The groups are shells around one centre, one inside the other: the same stretched ball of 6 dimensions in 10 sizes.
Known rows, each followed by its group:
[-2.85 -1.78 -0.84 -0.36 -0.85  3.52  0.66 -0.04  1.64  2.45 -1.94 -0.22
  0.12  0.02  0.61  3.56  2.08 -0.82 -0.46  0.67 -0.52] => z2
[ 4.75 -0.82  1.65 -2.58  0.99 -1.39 -1.17 -0.43 -1.89 -0.77  1.53 -3.09
 -0.46 -1.66 -0.26 -0.21 -0.58  2.76  0.75  0.41  1.68] => z853
[ 4.87  1.49  2.89 -0.07  2.46 -4.36 -1.77 -0.22 -3.12 -3.19  3.85 -0.23
 -1.41 -1.07 -1.22 -2.39 -1.79 -0.70  2.58 -0.91  0.02] => z431
[-0.84 -1.36 -0.71 -1.32 -0.94  2.85 -1.12 -0.79  0.79  0.57 -0.97 -0.70
  0.74  0.54  0.76  1.95  1.49  0.16  0.17  0.50 -0.24] => z206
[-3.93 -0.96 -3.03 -0.13 -1.20  1.80  0.16  0.86  2.07  1.45 -2.15 -1.69
  0.46  1.06  0.39  0.04 -1.09 -1.56 -1.73  1.01 -2.69] => z537
[ 1.86 -0.05 -1.43 -1.55  0.03 -1.38 -3.26 -0.03 -0.52 -2.53  0.19 -2.55
  1.11  1.96 -0.57 -3.70 -3.05  0.70 -0.17  0.77 -1.46] => z264
[-4.22  0.07 -1.11  1.91 -0.27  1.57  0.35  0.32  1.41  0.75 -0.99  1.95
 -0.17  1.27  0.28  1.27  0.65 -3.88  0.39 -0.18 -2.50] => z206
[ 0.87  0.31  2.63  1.65  1.77 -0.94  1.62 -0.20 -1.17  0.58  0.56  2.16
 -1.07 -0.60  0.42  2.07  1.56 -1.01  2.10 -0.77  1.57] => z57
[ 2.11  0.89  2.66  1.62  2.76 -3.24 -0.76  0.79 -1.85 -1.50  2.22  1.32
 -1.69 -0.20 -2.23 -0.79 -1.09 -2.55  2.05 -0.52 -0.86] => z537
[ 0.62  0.61 -0.77 -0.14  0.69 -2.56 -0.45  0.82 -0.59 -1.06  0.77 -2.04
 -0.50  0.00 -0.36 -2.78 -3.00 -0.77 -0.22  0.23 -1.65] => z711
[-2.56 -0.60 -3.62 -0.99 -1.80  1.75 -1.46 -0.25  1.64 -0.31 -2.27 -1.87
  1.90  2.56  1.45 -1.72 -1.52 -0.02 -1.27  0.94 -1.93] => z537
[ 3.98  0.05  1.56 -0.55  1.87 -3.51  1.07  0.51 -1.93 -0.13  0.45 -2.23
 -0.58 -0.91  0.22 -1.49 -1.92  2.55  0.43  0.29  2.28] => z836
[-1.85 -0.98 -1.02 -1.24 -1.15  2.53 -0.12 -0.45  0.92  1.04 -0.09 -1.23
 -0.23 -1.02  0.97  2.13  1.19 -0.97 -0.12  0.21 -1.29] => z2
[ 3.14 -0.47  2.30 -0.09  1.94 -1.89  0.72  0.31 -1.55  0.40  0.39 -0.69
 -0.81 -0.84 -0.43  0.64 -0.10  1.36  1.01  0.17  2.08] => z2
[ 3.40  0.95  2.07  0.55  2.42 -4.23  0.17  0.69 -2.23 -1.29  1.97 -0.77
 -1.36 -0.88 -0.95 -1.98 -2.16 -0.16  1.31 -0.30  0.44] => z853
[-3.45 -0.72  0.03  2.26  0.13  2.05  3.31  0.08  1.28  3.08 -2.97  2.42
  0.16  0.92  1.96  3.59  2.46 -1.05  0.36 -0.05  1.32] => z836
[ 3.12 -0.99  2.45 -0.80  1.73 -0.78 -0.46  0.16 -1.39  0.26  0.97 -0.87
 -1.03 -1.19 -1.34  1.51  0.55  0.77  1.12  0.32  1.24] => z711
[ 0.23  1.53  1.95  3.03  2.18 -2.50  0.17  0.16 -1.28 -1.41  0.97  3.39
 -0.72  1.38 -0.43 -0.71 -0.28 -3.04  2.47 -1.03 -0.33] => z711
[-1.31  0.32  0.29  2.13  0.94 -0.28  0.17  0.16  0.10 -0.13 -1.05  2.30
  0.27  2.12  0.14  0.12  0.15 -1.98  1.13 -0.20 -0.36] => z206
[ 0.25  0.35  2.84  2.99  2.28 -1.21  2.81  0.14 -0.96  1.32 -0.76  3.41
 -0.78  0.40  0.67  2.34  1.78 -0.95  2.11 -0.73  2.52] => z537
[ 2.78  0.08  1.05 -1.10  0.82 -0.77 -3.43 -0.75 -1.41 -2.70  1.94 -0.35
  0.08  0.69 -1.09 -1.20 -0.59 -0.53  1.75 -0.10 -0.81] => z537
[-1.71  0.13  0.96  1.39  0.85  0.43 -0.17  0.30  0.06  0.16  1.05  1.74
 -1.35 -0.41 -0.99  1.79  0.98 -3.84  1.35 -0.48 -2.05] => z431
[-0.09 -0.18  0.29 -0.52  0.20  0.56 -2.19 -0.22 -0.25 -1.13  1.62 -0.13
 -0.69 -0.27 -1.08  0.44  0.14 -2.43  1.07 -0.11 -2.30] => z431
[ 3.30  0.99  0.99  0.19  1.53 -3.17 -1.32 -0.31 -1.91 -2.44  0.95 -0.23
  0.36  1.30  0.15 -2.96 -2.02  0.74  1.51 -0.25  0.81] => z264
[-1.31 -1.48  0.02 -0.64 -0.08  1.72  1.43  0.47  0.76  2.50 -0.75 -1.36
 -0.93 -1.63  0.17  3.07  1.20 -0.41 -0.48  0.57 -0.23] => z264
[-4.09 -0.80 -1.43  2.36 -0.18  1.98  1.78  0.45  1.92  2.18 -4.11  2.11
  1.27  3.17  1.33  1.53  0.90 -1.14 -0.39  0.57  0.18] => z711
[-0.14 -2.14 -1.41 -2.91 -1.28  2.68 -0.72 -0.25  0.91  1.45 -1.08 -3.55
  0.45 -0.82  0.60  1.70  0.47  1.74 -1.18  1.23 -0.17] => z575
[-1.04 -0.67  1.39  1.73  1.31  0.24  2.51  0.62  0.14  2.34 -1.40  1.43
 -0.81 -0.17  0.22  2.83  1.46 -0.86  0.64  0.06  1.21] => z2
[-0.46 -1.05 -1.49 -2.14 -1.12  1.23  0.29 -0.13  0.55  1.11 -0.37 -3.32
 -0.01 -1.36  1.32  0.67 -0.32  0.99 -0.95  0.65 -0.52] => z57
[ 1.81 -0.17  1.39 -0.65  1.30 -1.78  0.58  0.68 -1.16  0.34  1.78 -1.93
 -1.79 -2.46 -0.80  0.44 -0.80 -0.41  0.46  0.04 -0.32] => z836
[-4.76 -1.52 -1.60  0.58 -1.27  4.35  0.26 -0.09  2.37  2.23 -2.46  1.15
  0.52  1.26  0.70  3.49  2.32 -2.40 -0.34  0.50 -1.66] => z575
[ 4.89 -0.37  1.55 -1.54  1.74 -2.90 -1.26  0.21 -2.05 -1.28  1.06 -2.64
 -0.25 -0.36 -0.95 -1.86 -1.98  2.47  0.62  0.57  1.45] => z853
[ 3.79 -0.09  1.70 -0.53  1.69 -2.06 -1.79 -0.15 -1.77 -1.72  0.92 -0.61
  0.03  0.73 -0.96 -1.33 -1.04  1.02  1.39  0.18  0.97] => z206
[-3.70 -1.91 -1.68  0.43 -1.12  3.91  1.52 -0.15  2.25  3.01 -4.19  0.54
  1.43  1.98  1.86  3.17  2.10  0.36 -0.84  0.94  0.77] => z431
[ 1.21  0.22 -1.57 -1.78 -0.55 -1.08 -1.57 -0.34 -0.47 -1.64  0.61 -2.95
  0.61  0.29  0.96 -2.75 -2.36  0.86 -0.23  0.32 -1.00] => z264
[-5.15 -0.20 -1.73  1.49 -0.72  1.97  1.08  0.68  1.90  1.60 -1.06  0.91
 -0.57  0.31  0.42  1.72  0.51 -4.04 -0.37  0.00 -3.10] => z264
[ 0.17  0.06 -0.61  0.70  0.62 -1.03 -0.41  0.21 -0.10 -0.61 -1.43 -0.02
  0.97  2.37  0.41 -1.70 -1.43  0.25  0.21  0.41  0.16] => z853
[ 1.59 -0.41 -0.71 -1.84  0.08 -0.33 -4.12 -0.07 -0.46 -2.47  1.29 -2.12
  0.32  1.02 -1.68 -2.20 -1.96 -0.71  0.29  0.66 -2.49] => z537
[-0.30 -0.84  0.94  0.27  0.63  0.44  2.47  0.22  0.00  2.32 -0.89 -0.31
 -0.78 -1.30  1.01  2.67  1.28  0.40  0.24  0.14  1.47] => z206
[-4.48 -1.19 -2.94 -0.83 -2.05  3.76 -0.78 -0.09  2.31  1.17 -1.47 -1.05
  0.56  0.65  0.81  1.55  0.62 -2.21 -1.05  0.65 -3.09] => z575
[ 2.15 -0.97  0.13 -0.87  0.61 -0.30 -0.97 -0.22 -0.48 -0.29 -1.45 -1.21
  1.16  1.70  0.23 -0.71 -0.63  2.35  0.20  0.83  1.64] => z853
[-4.17 -1.12 -0.85  1.10 -0.64  3.33  0.89  0.06  1.85  2.19 -2.05  1.56
  0.10  0.88  0.62  3.39  2.21 -2.47  0.04  0.25 -1.18] => z2
[-1.17 -0.02 -2.11 -0.79 -0.93  0.60 -1.84 -0.29  0.60 -1.16 -0.35 -1.32
  0.92  1.47  0.67 -1.67 -1.40 -0.86 -0.23  0.35 -2.09] => z206
[-2.69 -1.43 -1.28 -0.28 -0.89  3.41 -1.68 -0.23  1.59  0.60 -1.59  0.38
  0.78  1.74 -0.26  1.93  1.30 -1.76 -0.03  0.68 -1.82] => z431
[ 0.69 -0.25 -1.68 -2.97 -1.54  0.96 -2.41 -1.12 -0.16 -1.55  1.43 -3.19
  0.46 -0.80  1.23 -1.09 -0.83  0.38  0.01  0.14 -1.63] => z711
[-2.56 -0.90 -0.04  0.31 -0.36  2.69 -0.24 -0.22  0.97  1.09 -0.30  1.04
 -0.46 -0.10 -0.05  3.05  2.04 -2.60  0.67 -0.02 -1.52] => z57
[ 0.20  0.53  1.27  2.47  2.09 -1.99 -0.17  0.74 -0.66 -0.68 -0.37  2.22
 -0.27  2.05 -1.19 -0.78 -0.82 -2.01  1.38 -0.13 -0.33] => z264
[-0.56  1.21 -0.27  0.35  0.26 -1.54 -0.26  0.07 -0.60 -1.22  2.08 -0.45
 -1.09 -0.98  0.36 -1.23 -1.33 -2.65  0.88 -0.70 -2.30] => z836
[ 1.43  0.31  1.20  1.17  1.96 -2.50 -0.19  0.81 -1.05 -0.68  0.25  0.29
 -0.55  0.83 -1.15 -1.23 -1.50 -0.83  0.91  0.12 -0.09] => z2
[ 3.19 -0.42  0.36 -2.65  0.34 -1.01 -2.95 -0.25 -1.29 -1.94  2.39 -3.20
 -0.54 -1.20 -1.17 -1.36 -1.55  0.47  0.51  0.38 -1.25] => z57
[-1.30 -0.32 -2.27 -1.38 -1.42  1.65 -2.74 -0.70  0.79 -1.43 -0.17 -1.31
  1.14  1.55  0.60 -1.17 -0.80 -1.00 -0.08  0.38 -2.41] => z57
[-1.64 -1.29 -2.90 -2.35 -2.04  2.40 -0.24 -0.43  1.39  1.03 -1.63 -3.38
  1.10  0.04  2.06  0.22 -0.41  1.35 -1.52  0.95 -0.78] => z836
[-1.88 -0.39 -2.49 -0.52 -0.95  1.10 -2.29 -0.01  1.09 -1.01 -1.11 -1.02
  1.19  2.36  0.04 -1.64 -1.49 -1.29 -0.52  0.68 -2.59] => z575
[ 0.51 -0.90  1.47  0.89  1.50 -0.57  2.31  0.74 -0.31  2.15 -1.35  0.03
 -0.68 -0.43  0.09  1.99  0.63  0.68  0.29  0.40  1.89] => z575
[-4.45  0.22  0.46  3.49  0.77  1.00  2.95  0.70  1.11  2.33 -1.35  3.52
 -1.05  0.41  0.59  3.10  1.85 -4.12  0.91 -0.59 -0.93] => z57
[ 4.03 -0.48  1.59 -1.51  1.58 -2.43 -0.49  0.41 -1.76 -0.48  1.31 -2.72
 -0.87 -1.42 -0.92 -0.82 -1.47  1.78  0.46  0.48  1.03] => z575
[-4.38 -1.37 -3.78 -0.52 -1.88  3.12 -1.03  0.38  2.61  1.05 -3.01 -1.46
  1.49  2.44  0.59 -0.01 -0.73 -1.22 -1.81  1.28 -2.80] => z836
[-2.11 -1.22 -1.78  0.59 -0.13  0.93  1.08  0.84  1.43  1.88 -3.57 -0.78
  1.14  2.25  0.69  0.14 -0.73  0.65 -1.30  1.21  0.21] => z711
[ 1.19  0.14 -0.51 -0.42  0.28 -1.28 -0.16 -0.18 -0.59 -0.71 -0.50 -1.32
  0.66  0.90  1.14 -1.72 -1.46  1.18  0.20  0.24  0.59] => z853
[-3.12 -1.20 -2.65  0.14 -1.21  2.48  0.19 -0.01  1.95  1.36 -3.71 -0.39
  1.87  2.89  1.58  0.37  0.01  0.34 -1.11  1.05 -0.30] => z431

New rows. What belongs after each?
[ 2.21  0.19 -0.03 -0.49  0.86 -1.71 -2.66 -0.09 -0.99 -2.36  0.42 -0.88
  0.71  1.92 -0.77 -2.78 -2.12  0.19  0.77  0.36 -0.65] => z853
[ 3.26 -0.18  2.21  0.14  2.20 -2.59  0.44  0.54 -1.68 -0.08  0.60 -0.70
 -0.86 -0.56 -0.80 -0.23 -0.82  1.00  0.99  0.17  1.61] => z2
[ 4.11 -0.40  0.38 -3.75 -0.08 -1.10 -2.45 -0.72 -1.70 -1.85  3.02 -4.45
 -0.66 -2.50 -0.12 -1.25 -1.39  1.72  0.45  0.20 -0.47] => z836
[-1.22  1.54  0.79  3.34  1.70 -2.21  0.71  0.43 -0.54 -0.93 -0.01  3.22
 -0.36  1.97  0.06 -1.10 -0.76 -3.22  1.74 -0.84 -0.80] => z711
[-3.77 -1.15 -2.36 -1.16 -2.13  3.65  0.96 -0.53  1.90  2.06 -1.39 -1.47
  0.31 -0.74  2.28  2.55  1.44 -0.80 -0.91  0.36 -1.32] => z711
[-3.45  0.47 -1.20  2.40  0.09  0.28  0.99  0.36  1.04  0.49 -1.80  2.02
  0.48  2.29  1.00 -0.11 -0.23 -2.61  0.32 -0.15 -1.26] => z264
[-3.22  0.05 -0.10  2.05 -0.05  1.28  2.96 -0.13  0.87  2.13 -1.71  2.11
 -0.15  0.31  2.25  2.59  1.84 -1.64  0.66 -0.51  0.57] => z537
[-3.78 -0.87 -2.36  0.80 -0.85  2.02  0.42  0.44  1.94  1.43 -2.93  0.09
  1.02  2.23  0.86  0.56 -0.13 -1.27 -0.94  0.80 -1.39] => z206
[ 3.85  0.83  1.39 -0.60  1.51 -3.01 -2.06 -0.36 -2.16 -2.75  2.17 -0.87
 -0.26  0.20 -0.57 -2.55 -1.85  0.28  1.67 -0.31  0.10] => z2
[ 1.13  1.13  2.51  2.43  2.39 -2.84  1.53  0.37 -1.57 -0.29  1.00  2.19
 -1.29 -0.17 -0.10  0.14 -0.08 -1.69  2.08 -0.91  0.86] => z206
[ 4.24  1.34  3.58  1.49  3.31 -5.12  1.46  0.58 -2.96 -0.96  2.27  0.51
 -1.82 -1.37 -0.58 -1.18 -1.37  0.04  2.20 -0.82  1.94] => z431
[ 2.18  0.09  1.00  0.26  1.86 -2.76 -0.66  0.94 -1.20 -0.85  0.60 -1.03
 -0.64  0.32 -1.46 -1.68 -2.08 -0.17  0.50  0.40 -0.27] => z57
[-3.23  0.29  0.63  3.04  1.07  0.23  1.85  0.75  0.63  1.39 -0.76  2.95
 -1.00  0.61 -0.11  2.03  1.05 -3.82  1.00 -0.45 -1.16] => z206
[-0.65 -1.24 -0.94 -1.52 -1.11  2.65 -1.13 -0.92  0.69  0.34 -0.90 -0.99
  0.89  0.53  1.12  1.50  1.18  0.48  0.11  0.45 -0.13] => z206
[-0.44 -0.75  0.79  1.04  0.70  0.45  2.91  0.03  0.12  2.41 -2.26  0.70
  0.16  0.25  1.77  2.35  1.45  1.20  0.38  0.17  2.66] => z836
[-1.02 -0.58 -1.09 -0.48 -0.68  1.69 -1.48 -0.65  0.61 -0.42 -0.94 -0.07
  1.03  1.64  0.72  0.22  0.31 -0.52  0.35  0.31 -0.82] => z2
[ 1.51  0.35  0.09 -1.15  0.56 -1.74 -1.69  0.25 -1.04 -1.60  2.34 -2.13
 -1.00 -1.16 -0.91 -1.66 -1.93 -1.20  0.52 -0.02 -2.05] => z575
[ 4.24 -0.18  2.47 -0.96  1.64 -1.85 -0.41 -0.45 -2.11 -0.78  1.46 -0.95
 -0.60 -1.07 -0.10  0.16  0.02  1.71  1.61 -0.13  2.09] => z206
[-0.93 -0.49  0.55  0.24  0.55  0.18  1.41  0.56  0.08  1.54  0.25 -0.57
 -1.37 -1.63 -0.01  1.96  0.50 -1.39  0.20  0.03 -0.61] => z206
[-0.71 -0.25 -1.62 -1.14 -0.49  0.03 -1.71  0.30  0.37 -0.81  0.46 -2.24
 -0.05  0.16 -0.42 -1.37 -1.77 -1.23 -0.48  0.51 -2.66] => z853
[ 1.61  1.86  1.84  1.94  2.15 -4.02  0.88  0.33 -1.95 -1.49  2.06  1.16
 -1.35 -0.43  0.06 -1.79 -1.56 -1.85  1.94 -1.06 -0.10] => z431
[ 1.43 -1.34 -0.59 -1.22  0.32  0.14 -1.47  0.21  0.04 -0.10 -1.65 -1.96
  1.11  1.77 -0.41 -0.85 -1.11  1.88 -0.48  1.24  0.54] => z575
[-0.15 -0.55 -1.41 -0.49  0.05 -0.46 -0.82  0.55  0.35 -0.18 -1.23 -1.85
  0.65  1.43 -0.10 -1.61 -1.93  0.31 -0.73  0.90 -0.89] => z206
[ 3.41  0.82  0.44 -0.99  1.17 -3.40 -1.65  0.08 -1.87 -2.46  1.97 -2.22
 -0.33 -0.18 -0.38 -3.38 -2.94  0.54  0.78 -0.03 -0.46] => z206
[ 4.02 -0.36  1.24 -2.82  0.42 -1.11 -1.21 -0.75 -1.83 -1.08  2.46 -3.19
 -0.76 -2.44  0.28 -0.20 -0.46  1.83  0.89 -0.01  0.77] => z57
[-3.52 -1.68 -1.72 -0.72 -1.32  3.62  0.07  0.11  1.98  2.08 -1.65 -0.91
  0.11  0.00  0.43  2.82  1.37 -1.44 -0.87  0.77 -1.77] => z206
[-0.35 -1.35 -0.64 -1.51 -0.41  1.09  0.78  0.26  0.48  1.72 -0.68 -2.63
 -0.37 -1.33  0.60  1.51  0.12  0.81 -0.83  0.75 -0.05] => z853
[ 0.47  0.93  0.08  0.03  0.44 -1.37 -1.40 -0.23 -0.84 -1.87  1.91 -0.20
 -0.55 -0.11 -0.09 -1.47 -1.20 -2.03  1.22 -0.54 -1.86] => z206
[-2.82 -1.70 -0.68  0.18 -0.83  4.07 -0.09 -0.59  1.64  1.81 -2.59  1.28
  1.02  1.66  0.84  3.51  2.72 -0.75  0.22  0.54  0.07] => z711
[ 2.93  0.46  1.54 -1.49  1.10 -2.06 -1.75 -0.04 -1.88 -1.83  3.77 -2.00
 -1.83 -2.57 -1.28 -0.76 -1.15 -1.22  1.35 -0.43 -1.55] => z537
[-2.97 -1.91 -2.63 -1.11 -1.64  4.06 -2.36 -0.31  2.16  0.57 -2.67 -0.73
  1.77  2.72  0.06  1.08  0.65 -0.68 -0.90  1.27 -1.95] => z711
[ 3.38 -0.07  0.30 -2.62  0.00 -0.81 -2.65 -0.97 -1.47 -2.22  2.15 -2.66
  0.08 -0.78  0.19 -1.46 -1.05  1.18  0.93  0.04 -0.24] => z853
[-7.17 -1.70 -2.32  1.84 -1.33  4.85  1.82  0.67  3.42  3.73 -3.92  1.85
  0.42  1.72  0.76  4.25  2.42 -3.41 -1.08  0.73 -2.13] => z711
[-3.43  0.61  0.53  2.97  0.94 -0.04  2.11  0.72  0.55  1.30 -0.15  2.68
 -1.37 -0.08  0.09  1.92  0.86 -4.24  1.02 -0.69 -1.60] => z575
[ 1.14  0.85 -0.06  1.36  1.57 -3.24 -0.35  0.73 -0.89 -1.43 -0.49  0.00
  0.39  2.17 -0.26 -3.25 -2.82 -0.27  0.51  0.18 -0.15] => z711
[ 4.13  0.02 -0.10 -2.37  0.36 -2.03 -2.51 -0.61 -1.64 -2.47  1.13 -3.13
  0.74  0.40  0.28 -3.11 -2.39  2.46  0.46  0.42  0.51] => z853
[ 3.53  0.04  1.01 -0.18  1.42 -2.34 -0.48 -0.26 -1.57 -1.15 -0.59 -0.67
  0.87  1.56  0.59 -1.92 -1.33  2.53  0.95  0.28  2.40] => z836
[-1.11  0.31 -0.44  0.11  0.22 -0.40 -1.02  0.41  0.02 -0.73  1.35 -0.51
 -0.96 -0.41 -0.77 -0.45 -1.00 -2.92  0.44 -0.12 -2.85] => z575
[-3.26 -0.62 -0.91  1.50  0.17  1.21  0.63  0.83  1.34  1.43 -1.79  0.93
 -0.08  1.33 -0.30  1.27  0.21 -2.48 -0.26  0.45 -1.65] => z2
[-4.61 -0.71 -2.39  1.43 -0.64  1.84  0.55  0.88  2.15  1.55 -2.86  0.52
  0.67  2.30  0.30  0.55 -0.37 -2.41 -1.03  0.76 -2.23] => z264
[ 0.85  0.06  1.83  0.49  1.26 -0.31 -0.97 -0.21 -0.94 -0.72  1.56  1.19
 -1.00 -0.40 -0.94  1.21  0.87 -2.04  1.87 -0.48 -0.63] => z264
[ 2.38 -1.06  0.36 -2.30  0.19  0.38 -2.81 -0.37 -0.71 -1.16  1.10 -2.24
  0.00 -0.28 -1.05 -0.09 -0.40  0.62  0.50  0.61 -0.67] => z57
[ 5.94 -0.94  1.02 -2.84  1.17 -2.24 -2.26 -0.31 -2.02 -1.66  0.47 -3.79
  0.71  0.24 -0.50 -2.32 -2.09  4.33  0.28  0.99  2.20] => z836
[ 5.60  0.29  3.57 -0.05  2.92 -4.02  0.81  0.12 -2.98 -0.67  1.53 -0.73
 -1.09 -1.28 -0.37 -0.61 -0.83  2.29  1.84 -0.22  3.27] => z431
[-4.23 -2.00 -2.81 -0.92 -2.13  4.88 -0.62 -0.40  2.62  1.92 -3.05 -0.63
  1.43  1.65  1.23  2.57  1.65 -0.71 -1.15  1.04 -1.49] => z575
[ 0.72  0.22 -0.33  0.24  0.82 -1.41 -1.85  0.32 -0.45 -1.60  0.11 -0.40
  0.34  1.76 -0.88 -2.17 -1.93 -0.91  0.50  0.31 -1.29] => z2
[-1.05  0.62  0.31  1.81  1.01 -0.68 -1.05  0.23 -0.13 -1.13  0.24  2.00
 -0.20  1.76 -0.76 -0.60 -0.47 -3.06  1.35 -0.32 -1.74] => z575
[ 3.19  0.30  0.12 -0.36  1.21 -2.89 -1.11  0.04 -1.37 -1.77 -0.40 -1.45
  0.97  1.88  0.24 -3.34 -2.64  2.07  0.47  0.46  1.20] => z836
[-6.76 -2.38 -2.63  0.34 -2.25  6.28  1.85 -0.03  3.59  4.27 -4.15  0.64
  0.80  0.89  1.81  5.30  3.38 -1.83 -1.39  0.90 -1.24] => z537
[ 6.93  0.22  3.64 -1.27  2.75 -4.03 -1.04 -0.24 -3.42 -1.92  2.74 -1.64
 -1.07 -1.53 -1.05 -1.30 -1.16  2.46  2.09 -0.19  2.60] => z836
[ 0.37 -0.24 -0.88 -1.45 -0.35  0.38 -3.32 -0.32 -0.12 -1.96  1.25 -1.46
  0.19  0.60 -0.93 -1.28 -1.15 -1.44  0.45  0.28 -2.61] => z57
[-4.04  0.55  0.01  3.81  1.21 -0.62  3.08  1.35  0.94  1.98 -1.62  2.80
 -0.97  0.96  0.22  1.27  0.10 -3.76  0.38 -0.31 -1.14] => z711
[ 2.89  0.60  1.27 -1.22  1.04 -2.29 -1.28 -0.16 -1.85 -1.77  3.12 -1.85
 -1.37 -1.96 -0.61 -1.17 -1.31 -0.61  1.26 -0.40 -0.90] => z853
[ 3.27  0.70  2.83  0.58  2.41 -3.08 -0.40  0.21 -2.24 -1.33  2.44  0.33
 -1.53 -1.08 -1.23 -0.48 -0.66 -0.92  2.08 -0.58  0.39] => z206
